There are 10 hidden switches. A switch that is on adds its own fixed numbers to the row, and there is some noise. The rows also spread widely along 12 directions, which tell nothing about the answers.
Some rows, each with its switches (1 for on, 0 for off) after it:
[-12   5   2  -8   4  13 -23  -3  17   8  -1  21  -6  13  -8  -4   0 -23
   5  -7  26  -7  -3  12  17  10 -16 -13  18 -10  23 -16   3 -28   0 -12
   6 -10]
1 0 1 1 0 0 0 1 0 1
[ 12   6   1  11 -11 -15 -28  -6  23  -2 -14  53 -19 -43  -3  16 -14  -4
 -30  -1 -27  37  -7  20 -19  26  22 -15  20 -21 -27  -5  42  -6  -4  12
  14  -1]
0 1 1 0 1 0 1 1 1 1
[-21 -24  31   2 -16 -17   8 -48  25   2  -4  15  31  -4   7  14  -9  11
  -5  -9  -8  -3   1   7   4 -11  -9 -16   4 -18  12 -14 -26   5 -18   2
 -20 -33]
0 1 0 0 0 0 0 1 1 1
[  4  -9 -35 -12 -10  -8 -13  16  -6   8  19  24 -18  -6 -17   3 -21  -3
 -10  -7 -19  12  15  14 -25 -23   8  -7  27 -13 -15  -5  31  30  24  32
  -5  -7]
0 0 0 0 0 0 0 0 1 0
[ 26 -27  21  -6  10  -8 -21  17   9   5 -19  20   6  -2 -11   4 -21  -2
 -29   2  -3   7  33  -7  -5  -9 -17  -6  16  12  -9 -17  18 -18  -3  -2
   2  -5]
0 1 0 1 0 1 0 1 1 0
[ -6 -27  -5  21 -18 -11  13 -38   2   6   9  18 -12 -12   9   0  -5  -8
 -21 -18  -7   4   0  14  15  -4   7 -19  11 -13   7   9 -11   8  13   8
   1 -19]
1 0 0 1 1 0 1 0 1 1
[ 17 -37  31  30   4 -22  25 -33  34 -15  23   8  30 -15   7  -1  -9   4
 -21 -13 -19  -9   3  19   8   3 -14 -11  -9   0  -2 -15 -24  16 -14  34
 -27  -4]
0 1 0 0 0 0 0 1 1 1
[ -9 -14  -6 -37   2  25 -11   3  -6  -1   7   5 -33   9  -2  -1  -2  -9
 -10  16   9   2   5   4 -24  -4 -19  19   4  -5  -2 -12  25  -9  -7   5
  18   1]
0 1 0 0 0 0 1 0 0 0
[ -4 -26  13   4   1   7  -8 -17  29   5  24 -20  40  11   5 -16 -22 -23
  10 -14  19   6   1 -14  11 -33 -27 -14 -16  -6  19  -7 -24   5  -7  -4
  -7   5]
0 1 0 0 0 0 1 1 1 0
[ 27  -9  38   2  12 -23 -19  25  32 -17   2  14  25  -3 -10  12 -31   6
 -27  -1 -16  10  14  12 -11  28 -23  -7  19  26  -4 -31   2  -3 -22  18
  -9  27]
0 1 0 1 0 1 1 1 0 0
[-11 -33  23 -13   1  16 -10 -20   5  11   2 -11  13  18   9   3 -21 -11
   0  -4  18   8  -3 -33   8 -29 -11 -16  -8  -1  14  -8  -9  -9  -3 -16
  -7 -10]
0 1 0 1 0 0 1 0 0 0
[ 21   0  10  15   3  -4 -16   4  20  17 -34  24  -2  -5  -3 -14   9  -9
  -9 -16  17  -2  27   0   1   3   4 -12  28 -23 -10  -6   7 -38   2   2
  11 -21]
0 0 1 1 0 1 0 0 1 0
[  9 -20  11  -8  -5 -18   1  11  -9 -11  -5   5 -24   8   0   6 -14  15
 -28  -3  -5 -10  26  21 -13  21  -9  11  25  16   9 -14 -24 -10  -6  17
  10  18]
1 0 0 1 0 1 0 1 0 0
[  6 -30 -10 -14 -11  -8 -27  16  -7 -12  20   7  -7  14 -14  21 -37  -9
 -30  24 -15  22   7  29  15  14 -30 -10  15  37  27  -7   6   0 -14 -19
  12  32]
0 1 0 1 0 0 0 0 1 1
[ 13 -37   0  15   4  -9  13 -21   7   0   4  22   4  -5  -5   1  -6   2
 -25   8 -21  -1  10  23   8  -8  -6  -4   1   0  -3   3   2   7  -4  17
 -12 -12]
0 1 0 1 0 0 0 1 1 0
[-10   6  27  -6  -6  10 -30  -5  32   1 -18  11  13  -2   3  -4  -5 -22
  -4 -11  34  10  10 -20   7  17 -18 -17  10 -19  17 -10  -3 -34 -12 -16
  13   7]
1 1 0 0 0 0 0 0 0 0
[ -7  -3  -5  27 -20  -9  11 -22  28  -7  13   8  12 -16   4 -13   4  -7
  -3 -15  -4  -4   3  21  -8   7  -2  -1  15 -28   2   5 -27  11  -8  32
  -5  -1]
0 0 0 0 0 0 0 0 0 0
[ 12  -6  -2   2   8 -25  -6  10  24   3   6  10  14 -11 -11 -12 -10   2
  -3 -21  -8  -8  28  18 -22 -13  -7   2  26 -19 -10 -20  -5   9   0  34
  -2 -14]
1 1 1 1 0 0 1 0 1 0
[-12 -21   5 -37   0  26 -24  -5   0   3   8  25 -18   0  -4  18 -12 -11
  -6  24  -5  12 -10  -9 -21 -12  -2   1  -7  -5 -11  -9  45 -12   1 -15
   8 -25]
0 0 1 1 1 1 0 0 1 1
[ -2 -23 -26 -19   2  18  -6  -8  -1   5  24   9 -13   6  -4  -3   0  -9
  14  12  -9  -1  -9  14 -17 -38   5  14  -3 -20 -11  -2  22   3   3  12
   0 -24]
0 0 1 0 0 0 0 1 1 1
[  8 -15   4  -8   6  -9   8   2  -5  -7  19 -15 -22  24  10   1 -17   9
  -9 -15  11  -6   2  20  -2  16  -6  -2  12  12  21 -19 -25   1  -1  27
   3  32]
1 1 0 0 0 0 1 0 0 0
[  0 -21  34   9 -17  10   2 -26  27 -24  10   1   6 -30  21  -1   0 -13
 -25   8  -2  16  -9  -7 -13  31  -2   2 -17 -14  -9   5  -4 -16 -28   8
  10  15]
0 0 0 0 0 0 0 0 1 1
[-19   3 -12 -27 -22  -6 -25   5   4   3 -23  29  -2   0 -16   7   4   7
  -2  24 -14   2  27  31 -26   4 -11  23  40 -18  -3   1  15 -16 -26  -9
  19 -27]
0 0 0 1 0 0 0 0 1 0
[ -3  -8 -31  -1 -15 -21  -6   4   2   9  10  23   1  -9 -17  -2 -16   7
  -4  -6 -29   6  16  30 -26 -25   4   5  35 -18 -13  -2   7  32   9  33
  -6 -22]
0 0 0 1 0 0 1 1 1 0
[-21  -7 -15 -19   8  23   9 -21  -1  21  24   8 -28   8   4 -21   5 -17
  14 -26  28 -13  -2  -6 -12 -25   4  -8   4 -34   3 -10  12   9  32  24
   4 -34]
1 0 1 1 1 0 1 0 1 0
[-23 -20  23 -33  -6   6 -11  -8  25 -24  24  17   3 -16 -11  17 -10 -15
 -24  19 -12   4   3   7 -17  13 -37   8  -8   2  -3 -18  18  -4 -20  -3
   5  -7]
1 0 1 0 0 1 1 0 1 1
[  8  -5   9 -10 -21   1 -26   4  -1   6 -12  13 -20 -23  13  14 -24   1
 -16 -11  -4  34  -3 -29 -36  -6  38 -19  13 -20 -26  -6  29  -6  13   9
   8  -5]
0 0 0 0 0 1 0 0 1 1

New rows, each followed by its switches (1 for on, 0 for off):
[ 19   0  17  -1  -1 -27 -24  11  24   7 -36  42  10 -13 -14  10 -10   7
 -23 -11 -10  11  35   4  -9   6   4 -15  36 -15 -17 -15  24 -18  -5   9
   1 -15]
1 1 0 0 0 0 0 0 1 0
[  4 -13   9 -21  26   7  -2  -4  12   9   7  19 -12  21  -4   1  -5  -5
   1 -14  17 -18   9   3   1 -10 -13  -8   7  -7   4 -28  12  -8  13  16
  -7 -13]
1 1 1 0 1 0 0 0 0 0
[ 16 -40  29   4  -1  -9  -8 -12   9   6  -2  -3  14   3  12   2 -27  -6
 -16 -16   5  16  16 -27   3 -23  -9 -19  -6   6   0  -8  -9  -4  -2  -4
   2   6]
0 1 0 0 1 0 1 0 1 0
[  1 -31   1  13  -8  -7  16 -25  -5   3  12  -2 -12  20   9   7 -11   2
 -14 -10  -4   1  -7  12  20  -5   0 -18   7   8  16   0 -26   5   3  11
  -9  10]
0 0 0 0 0 0 1 0 0 0
[ -8  -1   1  18  -6 -16   7 -12  34 -17  25   6   4 -25  -2 -11  -8 -12
 -15 -23   4 -11   6  30  -9  24 -20  -5   9 -17  16 -15 -35  11  -4  37
  -1  15]
1 1 1 0 0 1 0 1 0 0
[ 18 -30  28 -23  17   5 -22  10   0  13   4  -4  -1  38   5  11 -28  -8
   6 -15  21   2   5 -24  10 -24 -10 -24   1  21  10 -31   6 -24  10 -17
   0   1]
0 0 1 0 1 1 0 0 1 1
[  0 -22  -2  27 -22 -22  13 -22  10  -3  13  13  -2 -33   3 -13  -8  -4
 -28 -25 -11  -1  17  14 -13   1   0  -8  22 -19  -5  -5 -22  21   7  36
  -4 -13]
0 0 0 1 0 0 0 1 1 1
[  8 -25   9   1   5  12   8 -24   5  -2   2  40 -34 -16  -4  23  -8  -8
 -51  13 -13  22 -12   7  11  24   0 -27  -7   4 -11  -4  46  -3  11  10
  -7  -1]
0 1 0 0 0 1 1 0 1 0
[ 10 -11  22  23  -1  14  -8 -26  41  -5   1  26  14 -32   8 -14  10 -28
 -13  -5   2   4  -2  -7  -4  -1 -10   2  -8 -25 -23   1  16 -15 -13  11
   5 -16]
0 0 0 0 1 0 1 1 0 1
[-10 -13  -5 -13  -4  10 -17  -5  15 -10   1  21   0  -1 -14  11   1  -4
  -9  36 -17  -1   0  30  -9   9 -18  18   6  -5   3   1  10 -17 -30 -10
   8 -11]
0 1 1 1 0 1 0 0 0 0
[ -9   7  -5  10 -22   7 -20 -20  25   1   0  34  -8 -33  -3   7  -9 -19
 -22  -1  -1  29 -14  11  -3  20   5 -23   9 -26   1   1  23  -2   3   2
   7  -8]
0 1 0 0 0 1 0 1 1 1
[-14  -9   0   9 -20  -2  -8 -30  20   7   6   5  29   6   5  -1  -4  -4
  18   3  -7  10 -15  17   5 -20   6  -5   5 -21   8   9 -15  -2 -20  -6
  -4 -26]
0 0 0 1 0 0 1 1 1 1
[-17  -5   4 -11 -18   4 -30 -10  17  -1  11  23   1 -13  -5  21 -27 -15
  -9   5 -10  34 -21  -3  -5   6   5 -25   3  -9   1  -5  20   1  -2 -10
  -1   6]
0 0 1 0 0 0 0 1 1 1
[  1   1   1 -27  -2  -2 -12  13   8  -5  19  -7  -1  11   6  -2 -13  12
  22  -3  -5  -3  -1  15 -43 -15   2  23  18 -10 -10 -23  -1   8 -14  29
   2  -2]
0 0 0 0 0 0 1 1 0 1
[-34  -9  41 -28  -5  23  -5 -33  26 -13   1  31 -14 -29   4  20   2 -12
 -25   4   4   7 -16 -25 -22  18  -5 -10 -12 -24 -15 -20  30 -14  -3   2
  -3 -28]
1 0 1 0 0 1 1 0 0 1
[ 31 -26  -2  14   7 -12  -2  -3 -13  23 -26  15 -23  11   9  -7   6   7
  -8 -17   3  -7  21   1   5 -23  27  -9  27 -13 -15  -8   3 -26  13  12
   4 -27]
0 0 1 1 0 0 0 0 1 1
[ 17 -36  -8  28  -3 -12  10  -4  12 -15  21  -4  12 -10  -3 -22  -5 -15
 -19  -3 -12 -14  24  22   7  -8 -24  15   4   5   5  10 -34   6  -9  24
   1  15]
1 0 0 1 0 0 0 1 0 0
[  2 -33  39   1   3  -5  -1 -23  22  -5  15   8  28   6   7   8 -19  -7
 -11  -8  -3   3  -3  -7  13  -5 -15 -18 -11  11   8 -13  -7  -4  -9  -5
 -11  -7]
1 0 0 1 1 0 1 1 1 1
[  6 -15  -6   2  -2  10 -13   3  15  -5  25  -4  -1  -7   1 -14 -11 -26
  -5  -2   5   9  -1   4  -9  -2  -9   3  -7  -6   1   4   0  -7  -2   4
  20  13]
1 0 1 1 1 1 1 0 1 0
[ -4   0 -24   9 -13  19  -6  -7  13 -12  27  13 -13  -5  -5  -4  -1 -22
 -14  20  -8  21 -23  40  12  31   0  -3  -2  -7  12  24  17  -7 -12   2
  16  24]
1 0 0 1 0 0 1 0 1 0
[  6  -9  -6 -10   0  -9 -10   1   3  -1  12   6  -3  17   1  18 -28  12
   3  -1 -16  17 -17  14  -6  -9  19 -10   8   2   2  -7   1   9   0  14
 -10  13]
1 1 0 0 0 0 1 1 0 0
[ -3 -37  21   0 -28 -27  -3 -16  -4 -17   2  -4 -12 -35  22  10 -21   9
 -27 -16 -24  14  11 -20 -42  -9  17   9   3 -12 -22  -4 -32   8 -10  20
  14   8]
1 0 1 0 1 0 1 0 0 1
[ 19  -1  14  24  -4 -24 -12   5  25  -5  -9  25  -3 -17  -6  -4  -4 -13
 -31 -22   5   2  20  25  15  41  -8 -23  32  -3   8 -14  -6 -23  -3  11
   9  12]
1 0 1 1 0 0 0 0 1 1
[ 15 -23 -20  -5   2 -16  11   3 -19  14  10   5 -15  24  -2   3 -15  23
   2 -11 -16  -8  13  20 -14 -28  21  -4  27  -2  -5 -10  -1  21  19  37
 -16 -17]
0 0 0 1 0 0 0 0 1 0
[  0   6   6 -36   1  -1 -26  27  25 -11   6  16  14  10 -18   2  -5  -1
   2  21 -10   3  22  28 -32  10 -33  26  24  -1 -11 -19  26  -9 -32   7
  14   1]
0 0 0 0 0 0 1 0 1 0
[  8 -20   3   2  -5   1  -6  -2  18  -3   2  15   8 -13  -8  -8  -4 -14
 -17   1  -4   0  23   5 -11 -12 -18   5   5 -10 -11  -2   7  -3  -4  11
   4  -9]
0 0 0 0 0 1 0 1 1 0
[ -9 -32  13  25  -9  16   6 -33  24  -1  21  -2  17 -10   5 -17  -6 -37
 -12 -14  20   0   2 -16  24 -11 -29 -18 -14  -9  17   6 -26   0   3   0
  -7   6]
0 0 0 0 0 0 0 1 0 0
[  6 -24   2  -7 -20  -7 -14   2 -20   0   5  -8 -12  15  14  22 -36  14
 -10   3 -14  35 -14  -7 -11   1  34 -20   7   9   4   7  -8   2  -1  -1
   1  28]
0 0 0 1 0 0 0 0 1 0
[ -9 -14 -18  20 -20 -24 -12 -21  14  12 -20  22  -1 -14 -11  -7   0 -11
 -14 -10  -4   4  27  34  10  -8 -18  -4  31 -23  13   4 -24  -8 -12  -5
  19 -15]
0 1 1 0 0 0 1 1 1 0
[ -6  21   3   8 -10   9 -24 -17  30  10   4  24   0  -6   0   5 -14 -18
   0 -12  15  29 -29  11  11  16   8 -36   9 -21  13  -9  20  -9   6  -4
   0  -2]
0 1 0 0 0 1 1 1 1 1
[-27 -19  30 -19 -16   3 -23 -21  12  11  -9   4  21  19   3  12 -17 -10
   7  -9  20   1   7 -21  10 -22 -22 -16  10  -6  24 -17 -22 -16  -9 -29
  -6 -18]
0 0 0 0 0 0 0 1 0 1
[-23 -17  30  -5 -19   4 -16 -28  28  -1  11   6  27   5   3  12 -18 -20
  -8  -5   8  20 -10 -10  19   3 -25 -30  -2  -1  22  -9  -8  -8 -14 -24
  -6  -2]
0 0 0 0 0 0 1 0 1 1
[-12 -18  18  -3  -3  -3 -18 -15  31  -3   7  25  31  -5 -16   7 -16 -20
 -17   5   1   5   9   9  23   2 -35 -19   6   1  20 -12   5  -7 -12 -18
  -8 -14]
1 1 0 1 0 0 0 1 1 1
[  0 -20  32  15 -12  -5   8 -27  19  -1   0   5  10 -27  21 -11  -6  -1
 -14 -23   4   5   5 -20 -22  -4  16 -11   1 -25 -16  -9 -13   2   0  27
  -9 -18]
0 0 0 1 0 0 0 1 1 1
[  2 -21   5  -8   0   1   7 -12  10  -7   4  32 -22 -28  -6   1   8  -7
 -33  -3 -13  -9  18   3 -23  -4  -7   9  12 -18 -31 -15  31   5   9  34
  -3 -29]
1 0 0 0 0 0 1 0 0 1
[ -4 -43   3 -23  -5   4   0 -20  -9  -2   9   7  -2  15   2  21 -19  11
  -4  24 -22   6  -3   9 -13 -32  -3  12 -14   6   0   2   3   3 -13  -7
  -1 -13]
0 1 0 0 1 1 0 1 1 0
[ 24 -15  -8  27   0   6 -11  -2  18  14   4  -7   9   3   6 -31   0 -30
   9 -25  27  -3  16  -1  14 -26  -9  -7   9 -17   6   0 -13 -20   5   5
  10  -3]
0 0 0 0 0 0 0 1 1 1
[ -4 -24 -21   3 -15 -15  -3   0   1   1  16  -8   9   4  -5 -13 -11  -1
   5  -4 -10  -6  20  22 -14 -22  -7  11  20 -12   6   1 -31  11  -9  15
   6  -5]
0 0 1 1 0 0 0 0 1 0
[ -6 -14  11   4  -1  14  12 -25   9   1   9  18 -13   0   4  -1   1  -9
 -18  -5  10   5 -11   3  12  20   6 -24  -2 -11   7   1  11  -6  11  13
  -8  -2]
1 0 0 1 0 0 0 0 1 0
[ -9 -11  18 -34   9  13  -6   1  -9   9  -5  11 -38   0   4   0 -15   4
 -19 -11  19   2  11 -19 -32   2  -5   0  16  -7  -5 -32  18   0  13  21
   3  -6]
0 1 0 1 0 0 1 1 0 0
[  4  -3  27 -30  -4  -9 -23  23   8 -15   3  -4  -5  10   4  21 -33  16
 -11   1   0  15   3  -3 -32  23  -5  -3  15  14   4 -30  -3  -3 -14  12
   4  33]
0 1 0 0 0 1 0 0 0 0
[ 15  -9 -11 -14   4  -6 -19  25   6  -9  35  -3  -4  18  -9   7 -34 -11
  -9  -5   2  13  -1  23   8  12 -17 -17  11  21  22 -22   8   7   5  10
   2  35]
1 1 0 0 0 0 0 0 1 1
[  7 -29  14 -11  10  -2  10 -15   0   6   8  13 -10   8   5  10 -10  11
  -6  -9 -10   1  -1 -11 -15 -20  20 -15  -2 -11 -19 -16  14   6  12  28
 -20 -17]
0 0 1 0 0 0 0 0 1 0
[-37 -20   7   1  -8  17   7 -51  32   0  23  15   8 -19   3 -11   8 -30
  -2 -12  18 -16  -4   0   2 -14 -33  -4 -10 -33  13 -11 -12   6  -2   4
  -4 -35]
0 1 1 0 1 0 0 0 0 1
[ 37 -16 -20  -2   1 -20 -11  24 -14   5 -12  -6 -19  18   4  -4 -12  18
   1  -4  -7   3  24  22 -19 -15  22  12  25  -5  -8  -2  -5 -13  -2  22
  17  14]
1 1 0 0 0 0 0 0 1 0
[-28 -29   3   6 -11  -2  -8 -36  28  -1  29   9  32  -8  -8   3 -23 -24
   1  -6  -5   3  -4   4  11 -25 -32 -12 -10 -10  22  -2 -27  22  -6  -5
 -12  -8]
0 1 1 0 1 0 0 1 0 0
[ -2 -29  20 -25   1   4 -13  -5  -4  -9  -4  34 -25  -2  -8  32 -16   4
 -45  28 -19  15   2   6  -3  19 -17  -3   9  21  -6 -18  37 -12 -14  -7
   1  -4]
0 1 0 1 0 0 1 0 0 1
[ 18 -47   5   8  -8 -10   2  -9  -9 -10  17  11 -13 -18   5  16 -38   3
 -42   6 -29  25   0   1 -11  -1   7 -11  -9  19  -7   4   3  18   5  14
  -1  20]
0 1 0 1 1 1 0 1 1 0
[ -4 -14  -6 -34  -5  -9  -6  12 -24   6   2   6 -44  11   1  21 -31  22
 -16 -12  -2   7  11  -3 -34  -8  11  -8  27   4  -1 -29   5  17  22  26
  -1   6]
0 1 0 0 0 1 0 0 0 0
[ 23 -25  -1  22   2 -12  11  -4  10  -5  -6  24 -18 -21  -4 -14   9  -9
 -36 -17  -3 -15  36  11  -3   5  -9   3  21 -13 -17  -4   1  -5  10  36
   1  -5]
1 0 0 0 0 0 0 0 0 0
[ -3 -48   5 -38  -5  -6  -8   9 -17  -8  24 -16  -8   3   5   5 -32   3
  -5  -3  -9   3  23 -24 -43 -38  -5  16  -5   2 -11 -13 -10  16   4  14
  10   7]
1 0 1 0 1 0 0 0 1 0
[ 21 -25  11  18  -8 -33 -12   6   7   7 -12  -1  21  10  -1  -1 -28   7
 -12 -16  -3   9  26  12  11  -7  -6 -16  26   9  17  -7 -35  -5 -10   0
   0  14]
0 1 0 1 0 0 0 1 1 0
[-13 -31  14 -41  -6  -1 -13  12 -10 -14   2  -8 -12   5  -1   5 -19   7
 -18  14   3  -7  31  -4 -33  -1 -28  27  12   6   8 -17 -13  -8 -20   2
  18   7]
1 1 0 1 0 0 0 0 0 0
[ 20 -24  -5  -7   0   1 -20   9 -20  -7  13  -1 -46  17  15  21 -30   1
 -17   6  -3  23 -20  12   3  19  14 -11   3  25  12  -9   3 -15  -3  -3
  20  49]
0 1 1 0 1 0 0 0 0 1
[-20  -3 -10 -12 -14  16 -28  -1  26  -6  15  19  -2 -29 -13  -8  -5 -35
  -6   2   5   2   8  -1 -23 -11 -27   9   8 -23  -5 -10  14  -1   0   2
  13 -15]
0 0 1 0 0 1 0 1 0 1
[ 13 -11  22 -35   4  12 -16  23 -12  -9   7 -11 -28  21  12   9 -26   7
  -9   3  14  16   0  -6 -29  20   2   4   3  16   4 -21   7 -18  -4   7
  16  39]
0 0 0 0 0 1 0 1 1 0
[  5  -7   1   2 -15 -16 -33  15   5  -6  -2  12  -5   3  -6   8 -23  -9
 -18   3  -3  20   7  29   8  30 -12 -10  29  15  22  -8 -12 -19 -20 -15
  21  30]
0 0 1 1 0 0 0 1 1 1
[ 39 -45  14  18  -3 -19  -8   5  -6  -1  -1  -7  10  17   8   9 -25   3
 -18  -1 -15  12  12  -1  17 -12   7 -14   8  25   0  -2 -16 -14  -9  -3
  -4  16]
0 0 0 1 0 0 0 0 1 1
[ 18 -16  20  -9  16  -6 -24   8  18   8  -5  11  15  22  -6   8 -16  -6
  -4   0   7   3   7   6  15  -6 -18 -16  12  12   7 -26  13 -25 -13 -14
  -2  -7]
0 1 1 1 0 0 1 0 1 1
[-12 -37  -3  -5 -29  -8  -9 -12  -8  -6  -1  10  -2 -15  -3  11 -18   0
 -28  17 -24  21  15   0 -15  -6  -3   4  10  -4  -4  15  -4   3 -13  -5
   9  -2]
0 0 0 1 0 0 0 0 1 0
[ 20 -39  28  -9  18 -15   9  -2  -3  13   5 -13   6  27  12  -8 -22  12
  -2 -31  14 -14  27 -16  -9 -30 -11 -10  10  11   4 -30 -21   5   8  21
  -7  -8]
0 1 0 1 1 0 1 0 1 0
[ 22 -13  -4 -13  10  11  -8  11 -11  -1  17  10 -31   9  10   8 -16   7
  -2   7 -12  19 -19   5 -25   6  35  -3  -2   0 -19  -4  30  -3   6  25
   4  18]
0 0 1 1 1 0 0 0 1 0
[ 36 -31 -18  34   2 -11   0   9   2   1   0  12 -10 -11  -6 -21  -2 -14
 -26  -7  -9  -6  31  17   3 -11  -7   7  21   0 -12   7  -6  -4   5  27
   5   6]
0 0 0 1 0 0 0 1 0 0
[  0 -28  19 -21   0  14 -15  -8   4  -6  14 -10   1   8  10   6 -20 -11
  -3  10   5  16  -9 -10  -4 -12  -5   2 -17   3   6  -8   5 -14 -14 -10
  10  11]
1 1 0 0 0 0 1 1 1 1
[-39  11  20 -23 -21   8 -22 -25  30   7  -6  27  14 -18   0  10  -4 -12
   4 -12  10  11  -4 -22 -19  -9  -1 -16  14 -41  -6 -13  17  -4   0  -4
  -5 -39]
1 0 0 0 0 0 1 0 0 1
[ 23 -27  21 -37  15 -12 -18  26 -22   2   0   4 -28  25   8  16 -29  21
  -5  -5  -6   4  12  -2 -35  -6  12   6  19  21 -13 -35  12  -9   1  14
   8   9]
0 0 1 1 1 0 0 1 1 1
[-14 -10  -6 -48 -10  -4 -20  26 -19   3  19 -14 -11  35  -5   8 -33  12
  10   0   6   4  14   6 -30 -10 -11   4  28  11  17 -23  -8  12   2   6
   7  11]
0 0 0 1 0 0 0 0 1 0
[-11 -28  29 -39   7   9  -7  -7   2   8  -6  -1  15  39  -3   9  -4   9
   9  16   7  -9  14  -4  -5 -20 -25   9   6   6   8 -17   2 -20 -22 -15
  -3 -25]
0 0 0 1 0 0 1 0 1 0
[  9 -15   9   0  -6 -27   5   5   9 -12  18   2   3   5   0   2 -22  10
 -13 -17 -10   1  13  24  -8  14  -3  -7  18   7   8 -14 -24  13  -1  30
  -6  24]
1 0 0 0 0 0 0 1 1 0
[  9 -13   5  -3  -1 -18  12  -4   2  -5  29  -9  -1  25   9   9 -23  18
   4 -16 -12   7 -13  19  -5   2  20 -16   8   5   7 -10 -17  18   5  33
 -15  21]
1 0 0 0 0 0 1 0 1 0
[ 20 -20   8  -1  -8 -27 -12   3   1  -2   4   9   0  -1   4  23 -35  16
 -16 -13 -21  22   1   0  -7  -5  26 -25  14   3  -7 -13   3   8   7  17
 -12   8]
1 1 0 0 0 0 0 0 1 1
[  1 -30  28  -1 -11 -23   9 -14  -3   4   2   2 -19  -8  10   8 -22   3
 -36 -42  10   3  20 -23  -3  -1  -1 -31  17   1   3 -28 -16   7  26  21
  -5  -6]
1 0 0 0 0 1 1 0 1 1
[-19 -23  -6  -5 -22   7  -6 -35 -13  22 -18  19 -25  -2   9   6  -1  -2
  -3 -12   8   4   1 -17  -2 -35  19 -13  16 -30  -2   1  -2  -6  17  -6
   1 -42]
0 0 0 0 0 0 0 1 0 1
